The groups are shells around one centre, one inside the other: the same stretched ball of 2 dimensions in 8 sizes.
Some rows, each with its group after it:
[ 24.3  68.0  85.7 -15.3]
(2)
[ 43.5  28.4 -37.7 -14.3]
(6)
[ 20.6  69.7  74.1 -33.7]
(2)
[ 27.6  57.9  44.2 -26.0]
(4)
[ 59.6   6.3 -75.0  19.8]
(3)
[32.0 55.8 57.6 -4.2]
(0)
[ 57.6  12.6 -49.9  25.8]
(6)
[ 52.4  21.8 -25.3  21.3]
(1)
[ 51.8  17.5 -54.6   4.1]
(7)
[ 54.9  14.6 -53.9  14.5]
(7)
[ 52.1  21.7 -27.6  19.2]
(5)
[46.9 31.0 -3.0 14.3]
(4)
[41.5 40.9 24.6 10.3]
(1)
[ 28.0  55.2  32.1 -30.1]
(3)
[33.3 53.5 51.6 -2.8]
(5)
[ 24.0  66.2  73.1 -22.8]
(0)

New rows, each followed by its group:
[ 52.0  23.0 -20.1  22.8]
(6)
[34.6 51.8 48.9  0.0]
(0)
[ 57.7   9.9 -65.3  18.4]
(0)
[ 54.9  17.0 -39.1  22.6]
(1)
[37.4 48.0 43.0  6.4]
(6)
[ 41.3  33.7 -19.8 -13.4]
(7)
[ 39.1  35.9 -19.5 -20.3]
(6)
[36.9 48.7 44.7  5.7]
(6)
[ 21.8  68.6  75.2 -29.1]
(3)
[ 28.6  54.3  29.3 -29.8]
(3)
[ 28.9  59.6  62.4 -12.1]
(4)
[ 53.4  19.3 -34.6  19.8]
(5)
[ 22.3  66.1  62.1 -34.5]
(2)
[28.7 61.8 74.1 -6.6]
(2)
[ 27.8  61.1  64.6 -14.9]
(4)
[40.2 43.1 30.6  9.5]
(3)
[ 23.8  68.5  86.5 -16.3]
(2)
[ 49.4  19.4 -56.6  -4.7]
(3)
[ 26.2  65.0  79.0 -12.3]
(6)
[ 55.7   9.7 -76.7   6.3]
(6)
[ 52.6  20.7 -30.1  19.5]
(5)
[ 54.8  14.4 -55.1  13.9]
(7)
[ 23.2  65.8  66.2 -29.1]
(1)
[ 28.8  59.5  60.3 -13.6]
(7)
[ 20.8  72.3  90.2 -24.7]
(2)
[ 24.8  62.6  56.9 -28.5]
(0)
[ 20.9  69.9  78.1 -30.7]
(6)
[ 27.6  57.1  39.2 -28.5]
(0)
[ 28.4  61.0  67.9 -11.1]
(0)
[ 35.1  43.9   5.7 -20.3]
(7)
[ 23.0  65.4  62.7 -31.4]
(3)
[ 57.6  10.2 -63.3  19.2]
(0)
[ 58.7   6.7 -78.3  14.9]
(3)
[ 24.2  66.2  73.4 -22.4]
(0)
[45.3 33.8  4.2 12.7]
(4)
[ 47.2  23.4 -46.1  -6.9]
(0)
[ 25.8  66.0  82.1 -12.2]
(2)
